There are 8 hidden switches. A switch that is on adds its own fixed numbers to the row, and there is some noise. The rows also spread widely along 10 directions, which tell nothing about the answers.
Some rows, each with its switches (1 for on, 0 for off) after it:
[ 38  47   7  28   4   3  -3 -10   3 -19  56  -6 -33  10 -24  25 -16  14
  -8  30  14   7 -16] -> 1 0 1 1 1 0 0 0
[ 15 -23  29  20   2  -6  11 -17  -3  -1  19  35   6  20 -45  38 -34  29
  -5  23  14   7   7] -> 0 1 0 0 0 0 0 0
[-16 -14 -33  11  31 -34   7   2 -16  16   7   6  14  -7   8  13 -42 -25
   3 -11  16 -16  -4] -> 0 0 0 0 0 1 0 0
[ -5  21 -18  10   9 -16 -10  15 -41 -25  30 -29 -24  -8  22 -22  12   7
  -3  33 -12 -19  19] -> 0 0 0 1 0 0 1 1
[ 26 -17   5   7 -19   4   9   0  20 -19 -19  23   1  27 -29  35 -13 -24
  -6   2  22  29 -22] -> 1 0 0 0 1 0 0 1
[  3  -4   4  23  -4  -7   0 -12   3 -12 -24   5  -6   0 -14  27 -11 -51
   0   5  32   8  -9] -> 1 0 1 0 0 1 0 1
[ 11  -8 -31  -3  17 -22  -7  -7 -10   6 -13 -16  -5 -13  -7  33 -22 -29
  17 -26  31  18   7] -> 0 0 0 0 0 0 0 1
[ 31 -18 -11 -18  -1  12  18   3 -10 -15  28  41   9  32 -25  43 -10   3
 -12  28  20  19  -4] -> 0 0 1 0 0 1 0 0
[ 35   1  -6 -14   3  22  13 -17 -10  26  23  -1  -8   7  -6  30   1  -3
 -29 -14 -17   3  25] -> 0 1 0 0 0 0 0 1
[ 11  14   3  24 -28 -12 -23  -8   9 -20 -22   9  -1 -19 -19  -9   6  -2
  10  12  22  28 -18] -> 1 0 0 0 1 0 0 0
[ 17   8  25  26   2   7 -30  -9 -30  -2  16 -28 -27  -8 -20   4   9 -13
  -2  33  16  13  22] -> 1 1 0 0 0 0 0 0
[-24 -32 -11   0  -6 -26  18  23 -18  -8 -36   8  11  27  17  -2   7 -39
  -7  11 -33 -35   9] -> 1 0 0 0 1 1 1 1
[ 17 -11  -9  18  15  24  -6   4 -24   0  44 -14 -10   7   7   9 -17 -30
 -34  25  28   8 -12] -> 0 0 0 0 1 0 1 0
[-22 -22 -25   7   3 -19  -7 -10 -27  -7 -36 -16  -1  -8  13  17   1 -54
   5   3  25  -4   4] -> 1 0 0 0 1 1 1 1
[ 15  -5 -20   1   9   5  -6 -13 -18  -7  -4 -19 -18  -7  -4  42  -6 -41
   4  -4  40  20   5] -> 0 0 1 0 0 0 0 1
[-14 -17  -3   3 -14  -1 -11 -15 -26   5 -42  -2   1 -17  16  10  23 -50
  -1   1  11  -4  14] -> 1 0 0 0 0 1 0 0
[ 18  -1 -42   0   3 -34  -4  43   9 -28  -9   3   6  22 -15  -3 -27 -26
   8   6  25  31 -33] -> 1 0 0 0 1 0 1 1
[ 18  19  19  45   4  10  -8 -21   3  17  27   3  -1 -30  -7  -9 -18 -17
 -26  -2  23   0  -5] -> 0 0 1 1 0 0 1 0
[  6  11  15  14 -16  -7  13 -31   4 -14  14  34   3   0 -17  13   3  39
  -7  22 -10  -8   3] -> 1 0 0 1 1 1 0 1
[  6   0 -34 -10   9 -21  23  24   0  22   3  -2   9  20  15   1 -10 -22
 -14 -21 -42 -29   2] -> 1 0 0 0 1 0 0 1
[ 18 -15  -2   6  16  11 -17  24 -38  -1  31 -40 -21  18   1   2   8 -40
 -10  33   6   4  16] -> 1 0 0 0 1 0 0 1
[-14 -38  -5  15  12   9   7  -1 -15   4   0   7  13  -2   7  -1 -15 -34
 -30  18  33   4   0] -> 0 1 0 1 1 0 0 1

New rows. What belongs after each?
[ 34  30 -19  27  -7  -1  -6 -11  29   5  13  14   7 -22 -14  -3 -29 -14
 -23 -18  24  26 -35] -> 0 0 1 0 1 0 1 0
[ 28 -10  -6  -2  -4   5  -9 -26   2  21  -5  15  21 -18 -27  15   4 -21
  -3  -7  28  29   7] -> 1 0 1 0 1 1 0 1
[  1  -2  -4   8 -13  -4  19   9   9 -15   6  25   7  10   8  -9  -1   6
 -22  12 -16 -11 -10] -> 0 0 0 1 1 0 0 1
[  4 -16 -12  -4   5 -12 -32   4 -40   4 -23 -30  -5 -19  -7  -5  22 -32
  16  14  26  24  34] -> 1 1 0 0 0 0 0 1
[ 22  15 -23  18  19 -12  -7  -9  -8  20  34 -12  -2  -6 -11  14 -31  -8
  -8  -7  18   6 -10] -> 1 0 0 0 1 0 1 0
[ 13  -2  19  25   3  20  -4 -23 -24 -14  34 -28 -40   8  -5  36  -2  -9
 -16  28   5  -6  11] -> 0 0 0 0 1 0 0 1
[ 19 -29  -2 -12  -6   8  -5  -9 -23  18 -14   6  11   8 -17  21  12 -16
  -9   9  10  15  22] -> 1 1 0 0 1 0 1 0
[  9  20  -7  -4  -6 -27   6   6  -9   0 -20   1 -12   8  -3  11   6  -1
   9  -3 -24 -12  19] -> 1 1 0 1 0 0 0 0
[ -7  -1   8  30 -21 -14 -16 -21   0 -19 -26   2  -6 -24  -7   5   1  -4
   9   8  16   8  -8] -> 0 0 0 0 1 0 0 0
[ -9   4 -49  -7  10 -27  -7   5 -27 -15  -7 -30 -14 -10  18  11   2 -15
  15   2   7  -1   7] -> 0 0 0 0 1 0 0 1
[ 33  30 -29  -5 -13   7   0 -23  11  11  -4  -4 -12 -14   0  20  -2  -6
 -18 -23  -2  19  -6] -> 0 1 0 0 1 0 0 0
[ 50  18 -27  -8  18  -1   4  46   6   9  42 -24 -14  27  -6   2 -19 -38
 -20  -9 -21   9  -7] -> 0 0 1 0 1 0 0 1
[  9  18   5  19 -13  -6 -29 -20 -21 -14 -11 -40 -33 -21  -4   9  24 -15
  13  12   4   7  18] -> 1 0 0 0 1 0 0 1
[ 21  -3 -26 -10   9 -46  10  40  -2 -16 -13  10  -1  43 -27  34 -33 -15
  25  -5  -4   6  -9] -> 1 0 0 0 0 0 1 0
[ 20 -13 -18  20  16 -24 -14  35   5  13  12   7  24   6 -21 -20 -41 -34
  -6  -2  29  26 -26] -> 1 0 0 0 1 0 1 0
[ 33  24 -24 -12   6   4   2 -34 -10  16  10 -32 -30  -7  -4  45  -1  -3
  -7 -24 -12   6  23] -> 0 1 0 0 1 0 0 1
[  7 -14  -7  15   1  -7  -1  21   1  -9 -15 -16 -13  13   2   9 -15 -53
  -8  -3   4   5 -10] -> 0 0 0 0 1 0 0 1
[ 24 -10 -35 -16  14 -24   6  33   6   9  -6  18  22  22 -20   0 -28 -33
  -5  -9  12  27  -8] -> 1 1 0 0 0 1 0 1
[ 32  27 -31   1  14   5  -8  -9 -14   0  10 -50 -43   9   9  41 -11 -66
 -11 -13  15  11  -4] -> 1 0 0 0 1 1 1 1
[ 22  14 -15   7   3 -22  -7   7   6  13 -27 -37 -22   3  -1  19  -8 -57
   8 -39 -13   1   5] -> 1 0 0 0 1 0 0 1
[-25 -23  -6  31  30 -24  10  18 -13   6  -3  -6   5   2   9  -7 -39 -45
 -14   3  19 -18   2] -> 0 1 0 1 0 0 0 1
[  8   9  -3  -4   6 -10   6  21 -41 -18  31 -19 -33  36   4  24  11   5
   4  38 -35 -31  22] -> 1 0 0 0 0 0 0 0
[ 48  31 -26 -16  -1  -3  -5  22  -5  -6  30 -13 -18  16 -12   8   5  -1
  -3   0 -14  19   2] -> 1 0 0 0 0 0 0 1
[ 50  25   1   6  19  13  18   8   4  35  45 -13 -19  28 -10  38 -26 -38
 -27 -21 -23 -15   1] -> 1 0 1 0 0 0 0 0
[  7  18 -15  -9  -4  -9 -21  14 -40 -26   8 -36 -28 -11  13 -11  44  -3
  11  34 -13  -3  30] -> 0 0 1 1 1 0 0 1
[  2  -5 -22   0  13 -16 -28   0 -44   4   4 -31 -10 -12   4   4   8 -32
  10  19  16   4  19] -> 1 0 0 0 1 1 1 0
[ 20  28 -15  18  14 -15 -15  -4 -26 -27  36 -40 -46   9 -11  36 -20   2
  11  23  11   3   0] -> 0 0 0 0 1 0 1 0
[ 20 -31  -3 -17  10   5   3  16 -23  34  11  13  28   3  -4  -8  10 -20
 -13  -1   0   6  26] -> 1 0 0 1 0 0 0 1
[ 26   5 -13   6  12 -16 -37  11 -23  15   4 -37 -10 -18 -14 -12  -4 -22
   6   2  12  27  20] -> 0 1 0 0 1 0 1 0
[ -2 -22 -14  -5   6 -19   7 -42 -18   5 -34   2   1  -5 -18  56  -8  -6
  17  -7  36   9  24] -> 1 1 0 1 1 0 1 1
[ 32  12 -31 -13  -9   2   7   3   3  10  11   8  12   2  -3  -1  11  -5
 -19  -5 -12   9  -2] -> 1 0 1 0 1 0 1 1
[ 42  17  -8 -20  -9  19   8 -31  -6  12   3   7 -11   4 -21  43  16 -10
 -15  -4   0  18  22] -> 1 1 1 0 0 1 0 1
[  8   8  11  15 -12   9  22 -12   5 -19   0  12 -16  21   0  30   3 -31
 -21  19  -1 -15  -9] -> 1 0 1 1 1 1 0 1
[ 49  41 -19  -7   5  -5  15 -10   8  31  36  -3 -11  17 -14  22 -15  21
 -23 -22 -44 -10   8] -> 1 1 0 0 1 0 1 0
[ 32 -13  20 -16   0  17   6   7 -31 -24  13 -17 -40  43 -10  54  13 -31
  -2  26  -7   4  32] -> 0 0 0 1 0 1 0 1
[ 39  -4  20   9 -12 -15   9  19  28  12   1  24   9  26 -34  12 -25   0
  -3 -18 -33   5  -5] -> 0 0 0 0 1 0 0 0
[  6  -6  -2  11 -16   9   5  -2  -1 -13   6  12   1   1   4  -6   7  -2
 -23  14  -9   0  -6] -> 0 0 0 0 1 0 0 1
[ 29  16  -5  -4  -4   0  20 -39   7  24   2  30   6   1 -25  45  -9   5
 -12 -14  -2   0  10] -> 1 1 1 0 0 1 0 0
[-23  -9   3  43   6 -24  -1  -2 -10   5   8  13  16 -21   8 -25 -25  -1
 -14   7   0 -26  -4] -> 0 0 0 0 0 0 1 0
[ -2  34 -36  15 -10  -8   0 -42  -9 -13  -7 -15 -25 -27  19  30  -4   0
  -5 -11  10  -7 -11] -> 0 0 0 0 1 0 1 0
[ -4  -6  13  42 -18  -1   9   3  16 -18 -21  12   1   8  -3  -3  -9 -45
 -26  13   9  -8 -27] -> 1 0 1 0 1 0 1 1
[  7  21 -15   2 -10  -7 -14  -9 -13 -13 -20 -22 -20 -22  11   5  23 -37
   4  -3  -2   3  14] -> 0 0 1 0 0 1 0 1
[  6  30 -29  -5  -6  -2  31 -32   1 -13 -15  -2 -28   9  14  60  -6 -12
 -11  -9  -2 -17  -3] -> 0 1 1 1 1 0 0 0
[ 42 -15  17  -7   1  11  14  36   0   6  23   0 -11  59 -17  22  -8 -43
 -24  12 -32  -1   4] -> 1 0 0 0 1 1 0 1
[ -7 -16 -43   8  23 -50  -5  41 -10 -17  -2  -8  11  10  -3 -13 -37 -21
  14   6  15   5 -13] -> 0 0 0 0 1 0 1 1
[ 62  31   1   0   1  19  21 -28  17  36  42   6  -8  15 -31  36 -14  11
 -37 -20 -25   3  10] -> 1 1 1 0 1 0 1 1
[ 25  37 -19   7   4 -48 -14  15   9 -12  -8 -19 -21  -6 -17   1 -18 -10
  27 -24 -19  10   5] -> 0 0 0 0 0 1 0 1
[ 10  -8  -3  12  15  -4  22  -3  -9  15   9  -2  -7  25  -7  31 -27 -26
 -23  -4  -6 -18   8] -> 1 1 0 0 0 0 1 1
[ 17  12   8  31   7 -16 -18  27  -7 -13  16 -27 -22   1  -8 -16 -15 -27
  -4   9  -5   2   2] -> 0 0 0 0 0 0 1 1
[ 54  10  17  -9   4  -2  -2   9   0  27  17  -6  -9  14 -28  17   0 -11
   1 -20 -23  11  29] -> 1 0 0 1 0 0 0 1
[ -3   6 -26  -5   1  17  12  -8 -38 -32   2 -24 -39  14  30  32  13 -29
 -25  28  13  -7  11] -> 0 1 0 1 0 0 1 1
[ 44  42  -6  -8 -24  11   3   2  10 -17   9   8 -17   3 -10   8  25  -1
 -10   4  -9  18  -1] -> 1 0 1 1 0 0 0 1
[ 34  31 -19   7   3   3  17  14   4 -17  26 -28 -41  31   4  32 -15 -31
 -22  -2 -23 -11 -11] -> 0 0 1 0 1 0 1 1
[  2  -6   4   1   2  -7  -4  -1 -35  17  10 -27 -13   2   9   0  25  -7
  -4  10 -41 -33  38] -> 1 0 0 0 1 0 0 1
[ 25 -11 -20  -9  -4 -14  11  15   6   2   2  24  17  21 -13  14 -22 -12
 -10  -6  -5  12 -12] -> 0 0 0 0 1 1 1 0
[ -1 -36  25  13 -23   8  21 -42   3  10 -43  19   5   6 -13  42   0 -12
 -20 -12  -9 -10  21] -> 0 1 0 0 1 0 1 1
[ 38  -8 -21  -1   1  13  16  -8  20  38   5  20  29   0 -11  14 -19 -39
 -33 -34  13  17 -14] -> 1 0 1 0 1 0 1 1
[ 39 -25  12 -30 -27  14   9 -14   3  -2 -33  41  11  29 -37  49  14 -11
  -2   8  16  40  10] -> 1 1 0 1 1 1 0 0
[ -6  25 -13  11 -17  -4  15 -38  -9 -30 -11   3 -26 -13  15  31   7  13
  -5   0   1 -14   3] -> 0 0 0 1 0 0 1 1
[ 15 -22  -6 -20 -32   0  19  14   2  -4 -30  53  31  25 -13   0  14   5
 -20  10 -13  12   0] -> 1 1 0 0 0 0 1 0
[ 18  27 -10  24  14 -33 -23 -11 -18  -9  10 -38 -34  -2 -22  34 -21  -6
  28   4  15   5   4] -> 1 0 0 0 1 0 1 0
[ 19 -10  -8  -7   3  -1  15  -3 -14   7 -19 -18 -19  17   1  52  -2 -49
  -4 -23 -11 -12  23] -> 0 0 1 0 0 0 1 1
[ 48  -8 -19 -18   6 -10  -6  44  -1  19   1 -11   7  18 -12  -6 -10 -40
  -5 -28 -17  23  11] -> 0 0 0 0 0 0 1 1
[-27 -29 -34   9  15 -15  -3  17 -27  -3  -7 -15   9  -8  28 -17  -5 -40
 -10  12  12 -10  -1] -> 0 0 0 0 1 0 0 1
[ 29  21  -2  10  -5 -19 -10 -23   1  -5   3  -9 -22  -6 -27  40 -14  14
  21 -10   3  13   6] -> 0 0 0 0 1 0 0 0
[ 19   1 -22 -15  -8  -1  18  -8   0  14 -26 -12 -13  15   8  42   4 -38
  -5 -33 -22  -9   6] -> 1 0 0 0 1 0 0 1
[ 23  10   1  33   5  -2 -11 -32  13  16  11  10   6 -20 -37  20 -31  -8
 -10   2  47  27 -15] -> 1 1 1 0 1 0 0 0
[ -1 -29 -21   3  11  16  17  18 -25   1  35   6  14  17  16  -4  -3 -24
 -41  30   1 -15  -3] -> 0 0 1 0 1 0 1 1
[ 16   9 -12  23  -1  -3 -10 -20  11  30   2  12  20 -27  -5 -12 -19 -27
 -24 -19  16  12 -17] -> 1 0 0 0 1 1 1 0
[ 22  35  -7  23   9   3  11   1   2   7  21 -26 -35   7  13  27 -19 -40
 -21 -17 -18 -24  -6] -> 0 0 1 0 0 0 0 0
[-20   4 -17  19 -14  -9  16   8   4 -44 -21  25  -3   9  18   0  -4 -33
 -17  27  24  -1 -32] -> 1 0 0 1 0 1 0 1
[  4   9 -14   1   7 -14  15 -29  -3  28   6  30  22 -26   2  13  -9   5
  -6 -19  -3 -17  13] -> 0 0 1 1 0 1 0 0
[ 45 -10 -13 -24  -8  -2   4 -14   8  20 -21  24  12   5 -35  46 -14  -3
   5 -32  14  40  11] -> 0 1 0 0 0 0 0 0
